The rows are grouped in 4 different ways at once. Each group adds its own fixed numbers to the row, and there is some noise. The rows also spread widely along 10 directions, which tell nothing about the answers.
Some rows, each with its group in each grouping after it:
-57 73 -122 -157 -29 96 115 -71 -120 77 156 -163 115 178 139 -202 224 74
 176 100 206 -219 92 -> (3) k_982 (3) J
-144 97 68 -113 -129 97 137 22 105 24 56 -83 30 19 -14 -13 -39 -54 104
 99 78 -33 -105 -> (0) k_502 (2) T
-121 -347 6 50 16 60 370 77 163 162 91 -122 269 -51 -134 2 -126 83 32
 120 -43 74 -96 -> (0) k_69 (4) M
-356 -282 71 -5 -228 -152 562 -139 -122 -124 -252 -178 -293 -97 98 93 13
 407 130 -152 207 78 -62 -> (1) k_69 (1) G
-208 -90 272 59 -117 75 -31 -80 -52 -121 -214 60 -500 6 -103 10 -48 -58
 -123 185 -167 161 -95 -> (2) k_502 (4) T
-61 -132 55 -83 25 -134 -26 71 -94 26 48 -101 -73 -20 -20 -87 64 -104
 -11 -137 12 78 26 -> (3) k_463 (2) J
-19 -117 -73 -112 140 57 -8 -24 -61 64 73 29 -185 -105 -82 -85 -23 -72
 -86 86 -98 27 -22 -> (1) k_205 (0) C
-237 -46 -46 -113 -97 141 165 -120 -82 89 -52 -47 -105 -31 133 41 37 201
 229 168 104 -84 -143 -> (2) k_463 (3) G
0 -117 -37 -147 47 -41 217 81 63 103 24 -200 135 -1 -38 -54 54 59 23 29
 114 37 -52 -> (3) k_810 (1) C
-289 -105 124 -127 17 -31 59 125 80 163 -60 -63 -221 -156 -17 40 -71 -27
 38 93 1 180 -186 -> (2) k_810 (0) M
-10 -241 -40 -72 96 253 69 -24 70 176 136 50 -76 38 -183 -147 -113 -155
 -129 359 -244 45 -63 -> (1) k_982 (5) C
-4 -300 -145 -247 174 221 147 29 4 375 112 -76 124 -55 -157 -12 -46 -36
 38 278 -202 169 -215 -> (1) k_205 (5) G
48 -18 395 207 -290 -150 2 -144 -174 -119 145 -283 -76 268 -36 -93 302
 -164 -42 -40 -130 -27 236 -> (1) k_69 (5) T
-12 47 155 -80 -136 81 101 -91 -131 80 -31 -308 16 54 -8 21 215 89 84
 158 -24 -19 -26 -> (1) k_982 (5) M
-176 -88 257 199 -165 -254 39 -107 -121 -308 -166 -41 -449 -169 -85 51
 15 40 -172 -174 -29 69 121 -> (2) k_69 (0) C
50 134 306 5 -211 235 -35 -83 7 -343 -300 -198 -170 267 21 -4 186 -23
 -48 233 66 21 -54 -> (1) k_502 (0) T
-192 -404 25 21 -56 -224 492 -71 -50 204 86 -216 -116 -161 -233 3 -185
 59 -148 20 -203 124 -25 -> (1) k_982 (4) C
-215 -41 82 -91 -139 -79 380 -10 62 -12 -70 -180 -102 142 4 -78 16 27 23
 97 182 57 -103 -> (2) k_205 (1) G
-182 -163 51 -95 -39 177 54 1 24 -26 -144 74 -236 -125 -103 36 -61 -7
 -39 134 -80 175 -167 -> (1) k_69 (5) G
-114 157 48 -136 -3 -96 180 102 128 -121 -208 -125 -154 -156 -283 -31
 -147 -112 -295 109 75 173 -140 -> (2) k_982 (4) M
-74 79 173 -83 -68 80 -217 -2 -103 -247 -266 3 -309 -120 31 101 102 14
 -8 -7 33 114 -121 -> (1) k_463 (0) G
55 -55 165 108 -194 95 249 -198 -28 -12 6 -236 105 123 -103 53 86 29 -47
 162 -86 -40 36 -> (0) k_502 (1) G
-208 39 120 -47 -140 -57 97 48 55 -34 103 -53 -40 -3 139 13 58 -38 119
 -84 123 -38 -26 -> (0) k_502 (0) G
-33 74 69 -2 -26 -193 -80 -47 -115 -19 167 -19 -249 -71 -107 -173 16
 -249 -208 -81 -98 -26 144 -> (1) k_205 (4) C
4 -14 -84 -53 33 -124 31 -55 -244 -121 52 -83 -155 -84 9 -100 174 -4
 -114 -105 7 -39 136 -> (0) k_982 (0) G
-145 45 178 6 -118 -282 150 4 -45 95 319 -229 -16 85 101 -145 123 -163
 52 -117 53 -105 160 -> (3) k_463 (0) M
-177 -248 -41 -160 31 7 181 -19 -64 242 79 -141 -87 -17 44 -77 -12 84
 142 168 -12 66 -124 -> (2) k_69 (2) C
40 -251 64 75 44 -75 44 63 -37 66 167 -96 170 27 -21 -41 94 22 27 -56
 -82 -13 42 -> (0) k_205 (4) C
-48 29 81 -86 -57 -58 195 22 -10 -269 -264 -142 -88 -65 -125 29 19 90
 -142 -38 108 135 -86 -> (3) k_205 (4) G
91 74 219 -123 44 30 -226 165 99 -3 -57 -89 6 -151 -302 103 -11 -287
 -156 34 -168 244 -163 -> (1) k_205 (0) T
6 -23 72 -77 -139 -94 318 -95 -76 32 29 -405 110 133 -24 -16 136 63 42
 37 71 -2 -6 -> (1) k_463 (0) T
-20 105 -148 -55 24 -51 111 -85 -138 -324 -227 88 -381 -155 -182 -97 13
 10 -297 -61 72 -3 92 -> (0) k_982 (1) T
-119 -60 226 3 -161 182 110 0 99 155 123 -159 197 134 80 89 31 97 281
 215 -5 -93 -98 -> (3) k_463 (4) C
121 -125 -93 -87 131 -16 -13 174 105 105 263 -29 345 -65 -147 -121 12
 -190 -61 -73 -38 23 34 -> (1) k_205 (5) G
-167 16 129 13 -127 119 -31 -14 -52 -153 -131 66 -213 84 211 -18 157 141
 195 -2 185 -69 -8 -> (0) k_810 (1) T
-90 -50 85 -130 -102 -36 113 -96 -158 123 18 -279 -120 57 124 14 161 96
 131 72 44 -10 -77 -> (1) k_463 (0) C
-80 -384 -235 -28 168 61 181 -69 -164 189 183 18 26 34 53 -186 20 138 89
 118 -67 -58 64 -> (2) k_463 (4) G

New rows. What belongs after each?
269 -181 -364 -90 241 88 -58 -107 -302 -17 59 -101 168 -7 -52 -255 176
 75 -52 -19 36 -152 209 -> (1) k_463 (2) J
-97 -12 392 71 -144 60 -160 95 48 -62 3 -109 -60 229 128 17 182 -90 152
 82 -19 33 -25 -> (2) k_502 (0) T
-2 -32 76 63 -52 3 61 -33 3 -63 59 -98 60 87 -90 -91 10 -79 -2 73 13 -55
 68 -> (2) k_463 (2) T
-167 -92 -7 -33 18 -78 -13 45 -59 37 162 36 -114 24 118 -140 58 -82 58
 -31 59 -37 53 -> (2) k_463 (0) G
4 155 -104 -184 -23 -172 179 -60 -71 -143 -113 -175 -118 -207 -116 -7
 -33 37 -136 -95 145 -14 3 -> (3) k_463 (2) C
-110 40 235 101 -117 19 -218 -61 -95 32 174 29 -145 -85 54 45 106 -138
 77 -8 -131 -41 76 -> (0) k_810 (0) G
61 92 194 -18 -103 54 94 -30 135 14 108 -197 74 86 -255 -33 -44 -321
 -184 199 -129 86 -54 -> (1) k_205 (0) G
-67 145 232 12 -160 232 -83 52 199 74 105 -35 153 95 -27 38 -50 -158 116
 282 -16 -72 -150 -> (0) k_463 (4) C
12 -13 145 103 -112 -9 -104 -150 -199 -313 -225 4 -375 -166 -166 18 69
 -13 -262 -46 -117 75 116 -> (1) k_810 (5) G
-11 -42 -7 -13 -24 156 128 -73 48 96 80 -127 196 30 -91 -61 -11 79 83
 259 18 -83 -20 -> (2) k_69 (4) C
-54 -173 125 -69 -23 -196 -4 3 -289 -97 -126 -192 -267 -164 -20 76 193
 81 -75 -165 -75 177 12 -> (1) k_982 (0) G
26 -232 -133 -133 82 -12 189 50 -166 6 27 -171 112 32 120 -77 227 282
 146 -52 126 -59 53 -> (3) k_982 (5) C
-137 188 262 -12 -206 -9 69 49 205 11 212 -144 187 37 -46 38 21 -146 147
 8 86 -45 27 -> (3) k_69 (0) T
57 -78 322 75 -152 80 -40 -85 -83 -43 -59 -194 -83 219 28 63 218 -56 12
 199 -155 19 -87 -> (0) k_205 (3) C
51 9 370 -64 -131 -49 -38 158 89 -7 -136 -343 146 -19 -201 247 129 -104
 -8 38 -85 308 -253 -> (0) k_69 (0) T
-89 152 -21 -63 -52 148 -121 -18 -43 -14 44 34 1 -7 99 -83 131 81 206 58
 146 -169 74 -> (2) k_810 (5) T
-165 57 228 -121 -152 18 -37 106 74 216 70 -190 66 56 37 107 73 -83 243
 135 10 64 -231 -> (2) k_463 (3) T
72 -159 242 25 49 -143 -155 93 -92 72 14 -156 -22 -45 -168 33 99 -118
 -111 3 -211 184 -34 -> (2) k_205 (4) C
48 -67 94 -7 27 -38 -193 -137 -251 -132 -161 -75 -449 -63 -193 -61 86
 -194 -305 10 -196 171 47 -> (1) k_463 (0) J
32 -233 159 36 5 -195 -38 140 -75 -26 112 -187 176 83 -58 -99 208 -72
 -14 -186 0 96 127 -> (3) k_69 (4) J
-151 -119 232 -66 7 -133 -189 195 16 60 11 -56 -90 -150 19 105 76 -52 96
 -86 -26 170 -110 -> (2) k_69 (0) C
-108 179 225 35 -192 53 20 -3 97 -278 -165 -78 -111 37 -41 -5 -11 -9 -7
 105 151 -55 -31 -> (2) k_982 (2) C
-171 195 333 -32 -280 -302 126 3 20 -14 90 -284 -180 -1 -71 23 41 -251
 -72 -143 3 82 23 -> (1) k_502 (0) T
171 -34 -60 -62 110 291 -111 -123 -128 48 47 -67 121 99 -59 -101 132 -6
 14 308 -93 -52 20 -> (2) k_205 (2) G
-182 -100 251 -1 -119 -40 138 164 219 -1 24 -125 47 70 16 82 -26 -47 85
 21 50 72 -184 -> (0) k_205 (0) C
7 -155 5 -32 87 -40 2 9 -84 48 8 -113 -26 -133 -92 -16 56 -17 -67 36 -85
 97 26 -> (2) k_810 (0) G
-179 -196 4 -36 68 -407 -3 243 35 34 107 47 -186 -257 -152 -58 -122 -191
 -181 -316 -34 146 9 -> (2) k_463 (5) C
31 -138 140 -41 71 -60 -187 66 -159 -301 -120 -47 -286 142 132 -142 287
 -22 -83 -58 79 87 65 -> (3) k_69 (0) C
-68 59 -48 -106 19 170 80 -45 15 35 -34 -22 -52 62 -110 -85 -17 6 2 266
 12 -2 -78 -> (2) k_205 (4) T
32 167 65 -77 -46 69 -14 59 91 -235 -89 -98 12 64 -47 -117 69 -123 -79
 36 164 -29 28 -> (1) k_810 (0) T
-28 -185 -66 32 12 165 373 -162 -54 -68 -179 -195 44 -15 -89 -11 24 307
 -13 231 48 -54 24 -> (2) k_982 (0) M
-1 -163 -65 -89 177 158 -66 294 197 -221 -32 45 266 120 207 -192 156 41
 150 -39 330 -64 4 -> (1) k_69 (0) M
-57 -186 175 113 -108 28 51 -32 -33 -212 -40 -23 -180 207 71 -94 129 28
 -8 42 3 -57 78 -> (3) k_463 (5) C
-127 -143 -296 -183 138 3 332 28 94 151 145 -27 -3 -101 -18 -236 -129
 -69 -91 63 87 -85 -7 -> (1) k_502 (3) M
78 172 144 -38 73 168 -275 164 147 -178 68 43 103 129 45 -169 170 -254
 -24 121 124 -46 61 -> (3) k_69 (0) M
-103 -330 108 115 85 3 42 100 12 -40 -6 91 -92 -70 57 -71 60 63 10 -91
 -12 30 115 -> (3) k_810 (1) M
-138 -31 277 30 -226 -331 74 32 -146 -242 -197 -245 -256 44 13 27 181 9
 -72 -194 106 141 -1 -> (2) k_463 (5) G
-220 -152 365 32 -195 -119 52 -40 -94 240 308 -188 -85 158 174 6 173 -93
 233 -14 -132 22 17 -> (1) k_205 (0) G
-129 -230 -51 65 66 199 122 -114 63 174 312 149 -5 5 -105 -164 -137 -124
 -21 300 -208 -92 110 -> (2) k_982 (0) G
-135 -76 74 13 -102 144 142 -283 -136 252 132 -139 -81 -38 -66 36 37 72
 116 208 -168 -70 68 -> (3) k_810 (0) J
-4 301 158 -212 -144 62 -275 117 -30 22 -25 -167 202 -108 96 163 244 27
 286 -86 182 -10 -159 -> (1) k_463 (5) G
-39 -305 27 3 112 -137 -117 20 -178 163 209 -17 -43 -197 -117 -44 70 -90
 -17 -186 -193 113 123 -> (3) k_69 (2) J
114 -13 -68 -135 4 58 154 -78 -49 -26 -3 -220 -5 168 -8 -192 131 -26
 -101 153 100 -69 32 -> (1) k_502 (1) C
-87 -293 130 -40 -61 -108 150 7 -115 -2 23 -251 -64 181 169 -121 181 75
 132 -12 59 42 0 -> (1) k_69 (2) C
-49 106 0 -48 -81 212 14 -74 -43 21 -25 -104 140 -63 155 0 159 182 248
 71 161 -222 28 -> (1) k_810 (3) M
53 10 45 -92 39 229 -69 68 26 -50 -70 -92 247 -8 23 20 126 121 126 131
 81 -2 -66 -> (3) k_810 (4) G
-53 -208 -1 -201 30 185 258 235 165 -179 -226 -135 1 427 26 -189 92 -12
 -46 296 189 146 -235 -> (0) k_982 (5) T
-136 -136 192 -85 -84 -169 163 229 197 -62 -66 -101 -22 -90 -217 50 -96
 -192 -169 -106 -8 276 -191 -> (1) k_205 (5) G
165 -107 -244 -12 133 112 211 -173 -144 -13 -6 -160 136 -110 -240 -68 35
 157 -102 141 -59 -42 111 -> (2) k_69 (0) T
-122 -9 -177 -190 -24 -35 133 -176 -260 289 200 -132 -144 -121 112 -112
 110 128 150 27 25 -167 72 -> (1) k_810 (5) C
-39 -172 122 21 -7 50 139 70 162 -114 30 11 -69 154 -87 -143 -38 -210
 -191 108 -35 99 21 -> (3) k_502 (1) G
-197 -336 289 13 -84 48 75 207 140 -135 -166 -114 59 123 118 63 63 111
 203 48 130 203 -211 -> (2) k_69 (2) G
-209 92 483 81 -323 60 -122 -112 -152 -24 -197 -226 -170 -15 43 265 215
 167 264 60 -12 29 -83 -> (2) k_982 (0) J
268 -61 47 -37 84 13 93 81 73 -92 26 -190 244 195 -243 -149 129 -177
 -219 92 -36 85 65 -> (3) k_205 (1) T
-87 5 113 52 -111 -62 272 -94 58 -24 122 -192 -58 116 -54 -183 17 -162
 -107 105 39 -39 98 -> (1) k_69 (0) M
-91 -63 58 80 -107 -411 461 -18 115 -74 75 -173 -76 -161 -439 -84 -236
 -256 -450 -118 -64 136 95 -> (2) k_982 (1) G
-209 -324 258 -105 -37 -158 111 227 20 33 -75 -164 -86 -1 42 80 60 7 39
 -93 -40 296 -184 -> (3) k_502 (4) G
-70 -82 -202 -245 149 36 71 30 -84 27 -74 56 -224 -220 -112 -97 -36 -25
 -145 32 9 106 -64 -> (1) k_982 (1) G
138 158 79 108 -97 27 -9 -109 -67 -268 -64 -90 51 -177 -278 55 22 -38
 -180 -40 -75 -57 122 -> (0) k_982 (2) T
-18 -289 227 91 -118 88 349 -86 84 174 43 -299 187 50 -298 93 -113 -32
 -61 309 -264 159 -119 -> (2) k_982 (2) G
143 19 81 -194 -7 55 56 101 45 154 19 -335 301 -9 -157 70 152 -31 47 161
 -17 127 -158 -> (3) k_69 (5) C
-102 -123 174 -179 7 -86 -85 272 42 -3 -87 -106 -176 84 -17 -86 109 -190
 -56 -31 15 266 -164 -> (1) k_810 (5) T
-63 -9 8 68 -96 306 231 -202 63 -331 -187 29 -158 106 -41 -102 -49 84
 -127 290 81 -97 71 -> (3) k_810 (0) G
178 351 -29 -267 80 29 -283 72 -42 -152 31 -105 -34 56 -6 -205 198 -323
 -171 38 114 -14 27 -> (1) k_502 (0) G
